The rows of a group lie close to one hidden flat surface of 11 dimensions, which passes through zero. Surfaces can cross.
Known rows, each followed by its group:
[-33 11 26 16 2 14 12 -4 -23 0 -35 -2 24 5 34 27 -15]
z_234
[17 -7 40 -5 38 -19 -22 6 19 -11 -4 -24 9 34 28 12 -7]
z_477
[3 22 30 6 47 26 4 4 -9 -6 4 3 -12 31 8 -22 4]
z_645
[-30 29 9 10 16 20 24 -26 -4 -46 -31 23 34 17 17 -41 -5]
z_645
[-12 0 -9 56 0 -1 2 0 -9 -14 15 -4 1 9 -14 -16 31]
z_342
[-3 -2 -14 -4 1 16 23 -2 9 -4 -21 15 34 -15 -23 51 46]
z_342
[-14 -17 -16 -29 -29 -27 30 29 3 -18 -30 -39 -16 -62 -25 5 28]
z_477
[41 19 -34 -32 10 -14 -9 6 26 37 16 5 1 13 2 21 11]
z_477
[-34 1 -20 15 4 11 -6 -27 -24 4 18 -7 -1 0 -23 -8 -41]
z_234
[1 -21 25 -61 -22 21 2 -8 4 -39 -21 14 -3 -13 -5 17 -21]
z_247
[-18 18 -62 -27 -21 29 8 -1 -22 13 28 17 -7 -30 -37 28 1]
z_234
[13 -24 26 59 17 -16 -15 -15 27 -24 34 5 27 20 -13 -2 -24]
z_846
[4 23 -9 40 32 -48 5 9 3 12 18 -15 2 -16 2 -22 3]
z_23
[-3 24 -36 17 -6 -1 -4 3 31 -27 14 -6 -2 23 -17 -4 30]
z_477
[-35 -24 -24 -14 -3 24 -17 -5 -3 0 -6 -24 22 4 25 39 -26]
z_437
[22 14 -5 9 -14 29 -2 43 -20 20 27 4 -15 31 35 46 13]
z_342
[-37 27 7 14 -14 14 3 0 -5 -39 -64 10 -12 19 37 -29 -14]
z_234
[25 28 -31 -21 1 -21 -10 -11 -2 62 -14 19 8 7 22 32 -28]
z_437
[36 5 -16 19 -7 -17 -2 0 12 28 2 32 11 -6 -2 31 24]
z_23
[-16 -25 0 -19 -18 27 14 11 9 -4 -27 -17 -39 -3 -10 -53 8]
z_247
[1 -53 13 39 -12 8 -29 -23 0 14 -20 7 18 29 30 15 -40]
z_247
[-16 -33 -7 5 -33 3 -7 -7 0 -29 -37 1 -16 -4 5 -18 -40]
z_342
[-18 20 27 44 48 21 26 7 -7 7 27 -22 -2 6 -12 -23 11]
z_247
[18 14 37 -7 13 11 -4 -23 13 1 -6 43 15 11 -4 12 -28]
z_23
[21 -24 -17 -26 -9 8 -10 15 -33 48 -18 -4 -29 1 19 -8 18]
z_645
[37 26 -46 15 25 -36 1 15 37 12 -24 10 -16 17 -4 3 -44]
z_342
[1 -28 15 10 4 -25 -7 -11 23 -5 -27 -30 -17 27 -2 -33 -21]
z_234
[-5 -18 15 49 2 -20 4 12 -6 -10 17 -15 13 -19 3 -11 30]
z_437
[17 -34 -7 -13 1 -18 -28 -28 -11 41 39 -14 5 6 -7 -10 -10]
z_846
[-24 23 11 -6 13 -13 13 -14 10 -34 -46 6 7 -11 1 -25 -34]
z_846
[20 -20 22 -32 20 12 0 5 12 3 -5 -32 -28 35 -13 -22 4]
z_234
[-8 18 -3 1 9 3 25 26 -23 15 52 -34 -17 -20 -21 28 -45]
z_342
[-18 20 10 24 12 -2 1 -13 10 -29 -5 5 5 11 -1 -23 -24]
z_23
[9 -6 13 16 7 -7 4 -7 -5 28 -8 16 32 -13 10 51 -21]
z_23
[8 20 52 -15 48 20 16 24 -4 -5 -14 -7 11 13 20 43 5]
z_477
[-24 -10 -35 -2 -26 6 4 -12 -6 1 -6 -6 8 -18 -21 26 -39]
z_846
[22 -19 -7 2 15 -34 -17 21 17 14 -4 -28 16 11 45 18 -8]
z_23
[-16 9 17 -16 5 -35 4 -10 -30 43 9 -12 23 -52 24 7 -25]
z_234
[21 -56 6 -17 44 22 -16 8 37 -23 36 -39 -12 26 -42 3 -24]
z_437
[17 8 15 -10 27 26 -4 39 8 -17 -9 -4 -30 29 31 -27 40]
z_437
[-19 -12 -46 -14 -43 34 1 0 -23 9 -21 0 -16 8 -7 18 26]
z_846
[-1 1 -10 -7 22 15 -10 -6 26 -26 44 -20 -19 30 -34 -32 8]
z_437
[-11 -6 -4 -3 17 5 9 -11 -28 6 -9 -15 -5 6 -21 -15 19]
z_846
[-27 40 -55 4 17 -9 24 6 -8 15 -19 -14 -8 -20 -20 18 -23]
z_437
[11 -16 -2 -9 -1 0 10 -2 -15 25 53 -18 3 -20 -43 17 25]
z_437
[14 -22 -46 1 -9 1 23 9 -14 19 -27 0 6 -20 -20 16 17]
z_645
[-19 2 10 -12 11 -6 4 -23 4 -13 -34 1 6 -13 -7 -30 -11]
z_342
[-1 16 13 -1 15 27 22 18 -16 -8 -38 13 3 8 12 24 31]
z_846
[6 28 5 47 12 24 3 3 7 -13 8 36 30 31 12 33 18]
z_477
[4 6 10 -67 -20 44 -2 9 4 -18 -14 9 -24 19 15 -1 22]
z_477
[27 -29 5 11 47 7 -11 20 42 -25 25 -24 0 27 -18 4 -1]
z_437
[11 1 32 -36 27 1 11 7 25 -24 17 -16 2 1 -18 0 2]
z_477
[0 -23 -22 64 -7 -19 -19 -25 8 -3 58 -12 20 16 -34 -11 25]
z_342
[25 4 6 9 -7 -5 -12 8 10 -16 19 23 19 12 13 31 40]
z_247
[36 -29 -13 -14 -3 -25 -28 -4 15 42 26 -5 -6 -1 2 11 -37]
z_846
[19 13 -20 -2 8 -6 8 13 -2 12 -3 7 3 -7 -9 36 9]
z_247
[4 33 15 -22 36 -11 -8 -12 0 7 -3 19 -3 -7 18 -24 -61]
z_234
[5 32 13 -21 18 19 24 7 -8 13 -12 33 -15 -22 -2 -23 -18]
z_477
[-30 4 32 -14 32 36 18 17 -12 -23 -33 -8 14 -3 27 35 -28]
z_437
[-4 57 3 -20 17 -4 18 13 14 -2 50 -6 10 -14 -3 2 36]
z_846
[7 -5 -40 20 3 11 5 -4 27 -17 8 -4 -11 19 -54 15 -8]
z_23
[-9 -33 -3 -35 -33 41 21 16 10 -26 -28 -1 10 -10 -16 59 3]
z_23
[0 3 -53 -32 -23 -14 -1 -24 50 32 12 -8 20 -6 -15 8 -29]
z_247
[-13 -6 -3 50 9 1 14 -2 10 -32 -32 8 15 2 -12 19 -32]
z_645
[12 17 -9 19 35 -41 16 15 50 -36 -25 -15 15 -6 -22 22 -18]
z_477
[-3 30 -22 -6 -2 3 20 8 5 -8 -5 8 -22 -15 -35 -16 20]
z_23
[10 19 24 14 40 -13 13 22 -8 3 -37 3 -17 -10 21 -29 12]
z_342
[11 -25 -10 22 3 -5 10 20 -22 20 -13 2 -10 -30 -11 16 3]
z_234
[19 11 25 -24 37 12 -10 -11 13 12 45 -1 11 29 -6 13 -13]
z_247
[-3 -17 0 -30 -32 48 14 12 1 -38 -8 10 0 5 -21 37 34]
z_247
[26 -19 1 -66 -14 26 -11 7 18 6 -22 11 -22 19 5 20 -15]
z_645
[-7 26 -44 8 -44 2 -15 -22 30 -27 8 20 5 31 -8 -12 11]
z_437
[4 -36 -6 21 -3 -5 -4 -8 10 -21 4 -11 -12 1 -36 -20 -14]
z_234
[32 -36 14 -42 -12 0 -4 10 5 28 20 -4 -1 -20 -10 33 14]
z_645
[5 -2 34 -61 19 -9 -8 -16 -13 16 -1 -13 -9 -8 14 -41 -5]
z_846
[-10 19 6 5 16 13 11 -7 -8 -11 25 -5 -10 -1 -29 -16 14]
z_23
[-20 3 7 -6 -3 -21 3 14 -2 5 -16 -24 -37 -34 -17 9 -48]
z_645
[-11 -14 -12 -24 -28 -32 -29 -28 -7 27 25 -15 -1 -14 11 -33 -17]
z_645
[12 -5 27 -24 13 10 16 8 -22 15 -22 23 -37 -30 -4 -53 -25]
z_477
[-11 14 20 -8 -3 -21 23 23 4 4 -4 -6 4 -57 6 16 -30]
z_846
[-17 -12 37 41 18 -21 11 -7 -13 -23 4 -10 7 -30 -16 -50 40]
z_342
[-10 30 -23 -8 -8 13 12 10 16 -31 -16 2 -29 11 -14 -30 18]
z_234
[10 -27 -29 76 5 -20 -6 10 -1 24 -43 0 -12 14 9 -12 -22]
z_247
[8 -22 9 -25 -14 19 6 1 1 -17 -41 17 3 4 15 -9 4]
z_645
[2 -22 22 -27 30 25 22 2 -12 8 -65 14 0 -14 -6 25 -2]
z_342
[-22 6 -31 9 -28 21 16 13 -14 -11 19 -13 -16 0 -25 -1 64]
z_234
[-40 21 -44 1 -50 1 11 -5 3 -14 36 -8 18 -18 -17 24 3]
z_342
[37 -21 7 4 -8 -31 -21 39 18 28 4 -11 -40 -15 -1 30 -5]
z_645
[1 14 11 -52 -8 15 -2 2 25 -30 2 2 -11 8 1 -19 10]
z_23
[-36 -20 25 27 -7 -24 -1 -32 -7 -16 -2 -9 38 -34 -4 0 -60]
z_247
[-23 2 2 -5 -17 -12 -8 3 2 -12 8 -19 40 -4 51 19 4]
z_23
[-19 -27 -11 31 -43 41 10 34 -9 -25 -15 2 -25 -7 -4 25 13]
z_846
[-26 3 -22 27 17 -5 -7 -23 -19 -13 -10 -10 -20 18 -20 -30 -50]
z_247
[18 10 37 25 38 -6 17 17 -1 -10 10 4 11 -4 5 -14 31]
z_645
[12 7 5 3 -15 24 -2 -24 5 -2 -5 37 8 35 -16 27 -14]
z_437
[47 -23 -15 17 -10 -57 -17 -1 53 -7 2 19 5 -9 -9 -29 -6]
z_477

New rows. What belongs after each?
[-4 19 4 15 -21 -22 -45 -18 -24 -74 21 29 0 23 8 -19 18]
z_247
[-32 12 -8 -7 28 45 20 22 -8 -30 23 -36 -17 2 -27 1 27]
z_437
[-70 34 20 9 16 21 18 1 -19 -30 -16 -16 31 -22 37 17 -18]
z_437
[-1 -9 28 17 -11 36 -16 10 -15 -4 -23 5 -6 52 51 0 35]
z_234
[3 -10 -9 -31 10 -19 -19 9 32 4 11 -20 27 -12 32 20 -8]
z_437
[-6 16 -3 9 -14 -17 20 15 -4 -15 -23 2 -19 -27 -7 -32 22]
z_437
[-27 5 41 -10 39 10 45 5 -9 16 -9 -29 7 -41 -16 3 -36]
z_247
[25 -26 31 -27 37 13 26 5 -17 19 8 -13 10 -9 -35 29 40]
z_846
[-5 -12 9 -33 -55 16 8 23 39 -74 8 -7 -33 -6 -13 -34 -6]
z_342
[27 -30 -19 -28 -16 3 -27 -1 -29 16 31 -3 -20 7 -18 12 18]
z_247
[20 5 49 18 50 -27 0 9 -37 1 10 5 14 -22 2 33 -18]
z_247
[-14 3 44 -5 5 -3 -27 -2 -10 4 42 -18 -25 6 11 -23 -14]
z_645
[-30 -26 27 54 1 25 -16 1 -16 -33 7 -12 -30 31 -14 -13 -24]
z_645
[26 26 -28 -16 -20 -1 -28 12 37 16 27 21 -4 24 30 22 -6]
z_846
[-6 0 28 2 -14 -21 -17 14 -21 27 2 -8 -13 -24 32 20 -8]
z_645
[13 -21 -12 6 -24 7 7 2 -14 7 -45 27 -47 -18 -27 -21 3]
z_23
[3 17 32 -18 -12 6 29 1 17 -19 20 32 24 -42 -13 5 12]
z_477
[29 -5 -24 33 27 -14 -34 15 41 -4 4 -7 9 44 33 3 3]
z_437
[33 -27 -34 -12 -34 14 -29 12 17 6 46 -4 -25 41 -6 5 14]
z_342
[41 -9 12 -38 44 -44 -12 -26 2 46 -4 -9 8 -3 -3 -20 -25]
z_846
[-7 31 -24 11 20 -8 -4 -25 -31 39 25 -5 22 19 4 0 48]
z_846
[-17 -1 20 5 5 14 21 4 7 10 -37 1 12 -16 21 7 -26]
z_247
[-9 6 38 19 -16 16 14 -19 -32 7 -23 39 10 5 0 22 -18]
z_437
[-20 28 11 -17 -12 -8 3 13 22 -25 26 -8 -21 -29 5 -36 -31]
z_846
[1 41 -22 -37 -2 17 24 11 33 10 -13 10 15 3 4 36 14]
z_247
[-14 33 -5 -24 -22 -24 -21 -2 44 -34 12 -11 -34 -1 -15 -22 -26]
z_645
[-19 0 -10 26 53 -8 -11 16 -16 23 19 -46 13 -4 30 9 -13]
z_437
[3 5 -19 40 14 12 15 14 -10 -15 -11 -5 -14 23 -27 -11 57]
z_846
[-8 34 14 14 -4 10 -5 19 -7 7 26 9 4 1 38 9 18]
z_846
[-1 31 -57 -12 6 -32 -26 -4 31 17 4 -7 13 10 32 1 -13]
z_437
[4 19 -8 -54 19 -41 20 -30 16 5 -25 0 36 -38 -23 7 -16]
z_846
[-6 16 -19 36 8 -8 11 -7 -7 10 39 -1 3 -10 -33 -19 7]
z_477
[-8 -9 10 -4 -1 -32 -26 -32 31 -24 22 -23 33 22 9 3 -27]
z_477
[-35 22 2 -37 13 5 10 -43 -37 17 -9 -7 31 -2 0 1 4]
z_846
[5 33 -42 2 14 -21 -2 1 60 -35 -3 -2 10 14 -10 -2 -12]
z_437
[-16 21 -14 -20 -2 32 -14 -34 -9 0 0 10 21 48 13 12 12]
z_846
[-30 47 22 -38 13 8 29 -1 2 26 40 -22 22 -33 1 -8 20]
z_247
[26 15 -18 -28 -8 9 25 22 42 -20 34 -6 -4 -4 -44 40 3]
z_342
[-21 4 -18 -13 24 -29 -10 -16 7 1 19 -54 13 5 -16 23 -22]
z_477
[-4 -12 33 18 -15 3 2 10 0 -54 -26 20 11 -3 12 7 9]
z_247
[14 -40 -11 -2 -37 -20 3 -6 58 24 -18 -1 27 -19 9 2 -11]
z_247
[14 7 18 -46 -13 -3 -22 18 13 30 7 12 -9 -12 51 27 -66]
z_846
[-5 -37 15 -21 -26 19 -4 -30 -10 1 27 10 -10 -15 -49 -11 -6]
z_23
[-29 16 -33 11 -17 -18 19 -14 22 -19 -5 -16 15 -13 -32 2 -5]
z_234
[7 -6 18 1 21 -48 17 4 30 -24 -17 -20 14 -38 -16 -3 -26]
z_477
[17 -38 -18 24 3 -20 -15 -30 2 10 -22 3 14 19 -11 -1 -5]
z_846
[12 -39 3 17 2 30 11 13 -9 0 15 -2 -18 -1 -39 6 21]
z_477
[-37 18 -17 58 -3 -10 -12 -22 -27 -23 -18 10 20 5 5 19 -40]
z_247
[2 -13 -12 15 3 34 2 -19 -4 0 4 25 -22 18 -31 -28 -41]
z_477
[-2 -11 17 2 14 22 18 10 -6 -67 0 2 -14 0 -53 19 -1]
z_247
[-9 -11 -35 -3 -9 38 -25 -40 -3 -5 43 4 18 60 -12 -20 16]
z_645
[1 -22 48 -15 12 59 17 14 -3 37 15 -17 -6 21 18 -3 31]
z_247
[13 -49 13 40 -33 -15 -18 -11 3 -10 11 22 9 -5 5 -24 11]
z_477
[-22 9 4 -20 -28 -15 25 4 -1 -26 -4 -9 -18 -47 -28 -40 21]
z_437
[-12 -32 24 47 15 -20 -10 -28 -16 -2 -30 6 17 -14 5 -36 17]
z_342
[8 34 -1 -29 15 9 35 22 -3 -27 -6 16 18 -28 -30 81 15]
z_247
[-16 22 31 -22 -7 9 -6 -28 -28 30 13 25 27 -14 26 16 -8]
z_23
[18 1 0 -21 3 -37 -12 -15 7 17 -57 13 -1 -2 37 -28 -23]
z_846
[-22 8 -5 24 -21 -26 -12 -5 -57 -10 8 11 12 -29 14 16 19]
z_247
[24 20 -8 -7 7 11 11 25 22 -18 -52 29 -27 15 3 1 11]
z_23
[-14 -21 43 -7 -3 12 30 7 34 -25 -10 -10 9 -26 -12 -20 -4]
z_247
[15 17 15 -5 37 -1 32 29 -5 7 -3 -8 -9 -29 -19 4 45]
z_342
[12 -9 -19 8 17 16 0 -8 27 -21 -9 2 -9 23 -44 -9 19]
z_342
[-17 18 23 51 35 14 12 41 -43 8 -2 -13 -40 -10 13 -18 -2]
z_846
[-5 20 -20 -32 -32 -9 10 -5 6 0 -12 11 -1 -18 -2 0 4]
z_437
[18 -22 48 22 25 32 -6 -6 0 -17 2 27 0 31 0 -12 -33]
z_477
[-9 37 35 -22 -2 5 -1 -9 47 -27 15 6 17 14 34 -50 14]
z_247
[-4 3 -1 2 -42 -6 0 -17 6 4 9 37 43 -20 20 23 10]
z_477
[23 18 12 -3 -19 6 -8 -8 40 -36 -43 49 18 33 26 15 -13]
z_437
[47 -25 25 -32 -6 -23 16 42 16 3 -9 -5 -20 -37 2 5 -1]
z_342
[-2 -7 -25 -1 12 20 9 -8 -7 -14 -6 -11 -24 24 -47 -25 34]
z_846
[23 -19 16 -9 24 -8 -4 26 -24 32 13 -26 -26 -3 14 -21 24]
z_23
[-17 11 7 25 38 -15 -2 -13 15 -17 25 -28 23 18 -16 15 -23]
z_477
[-16 -5 -37 12 -11 25 0 -7 -30 0 37 9 -5 -22 -36 10 0]
z_234
[11 43 -19 -62 -18 -24 -5 12 24 9 49 -12 -13 -10 6 -14 -16]
z_342
[-33 63 -13 36 52 25 35 10 -4 2 -4 -11 -8 16 -20 -9 -6]
z_247
[-17 2 17 -5 4 7 -14 -29 -1 -26 -9 16 20 17 11 12 -58]
z_247
[0 4 17 -10 39 -12 24 9 -6 40 -4 -35 6 -15 -11 35 -7]
z_234
[-4 35 -18 -2 -7 -15 -1 35 -11 29 20 -16 -32 -22 -2 21 31]
z_645
[27 32 29 -1 16 -4 27 64 -7 2 3 -3 -26 -14 29 15 9]
z_342
[46 -14 17 -11 14 -32 -40 -3 0 -5 -14 16 -23 19 23 -27 -24]
z_247
[-29 -18 27 56 -9 -8 5 -35 -34 -10 -10 5 2 -8 -22 -23 -48]
z_437
[-8 10 15 -59 -20 -42 5 -6 -8 -3 1 -6 1 -62 8 -22 -4]
z_247
[7 -27 -27 24 -7 1 15 3 -9 -10 -21 5 -1 -1 -14 -21 28]
z_645
[52 -65 10 -11 22 -7 -13 6 -8 24 -1 -4 -17 1 -30 30 -32]
z_247
[-6 -35 6 38 -19 34 -9 5 -24 -25 -30 18 4 23 6 39 1]
z_247
[10 5 -36 26 -32 3 -18 -22 34 -16 -8 42 22 33 -11 26 -6]
z_23
[32 -10 -8 -27 31 3 -9 5 -36 46 17 -2 -8 1 -14 55 -11]
z_247
[1 -29 16 -1 4 67 -5 24 -47 -6 -5 17 -40 15 4 -2 16]
z_234
[-26 -54 -23 -2 -27 -6 -5 -7 10 -23 12 -47 16 -9 -12 9 -20]
z_23
[-2 31 -6 -18 38 7 7 -7 -8 15 21 16 12 -24 -16 22 -45]
z_234
[13 56 -33 -18 18 -44 -4 -7 22 -2 28 -1 -6 -7 -15 -27 5]
z_247
[8 -44 18 5 -7 16 -17 -9 -4 -5 -14 8 8 13 3 4 11]
z_342
[-27 19 36 -18 -12 30 12 13 -29 6 16 4 20 -23 34 40 13]
z_846
[-22 -29 -5 5 -13 53 15 11 -11 -8 3 -18 -22 16 -26 -5 27]
z_247
[-3 6 -21 43 35 -25 7 -16 14 3 -38 10 17 -3 -16 0 -9]
z_342
[-22 22 -40 -7 -5 10 11 -19 26 24 -21 -4 12 10 -5 13 -45]
z_247
[13 -48 -22 -3 -22 9 -15 8 -13 25 20 -23 -5 12 -14 32 37]
z_477
[-15 13 62 18 -30 -29 -56 12 5 2 50 -9 -18 5 53 5 0]
z_645
[-5 19 7 0 10 16 0 14 -38 -19 -44 21 -18 10 23 16 -2]
z_247
[53 -25 28 -13 44 0 -17 18 35 -7 18 -3 -18 33 1 -17 2]
z_437
[18 -43 5 -44 -24 23 15 -16 -23 36 24 4 -2 -19 -59 41 -5]
z_437
[-7 -27 21 20 10 -14 33 4 -27 2 -2 -10 21 -48 -13 -17 22]
z_645
[19 13 -43 -14 6 17 26 13 20 -11 -42 20 -1 9 -21 12 13]
z_645
[-16 13 13 -6 2 5 -22 -28 -13 -37 25 9 11 22 -3 1 -18]
z_247
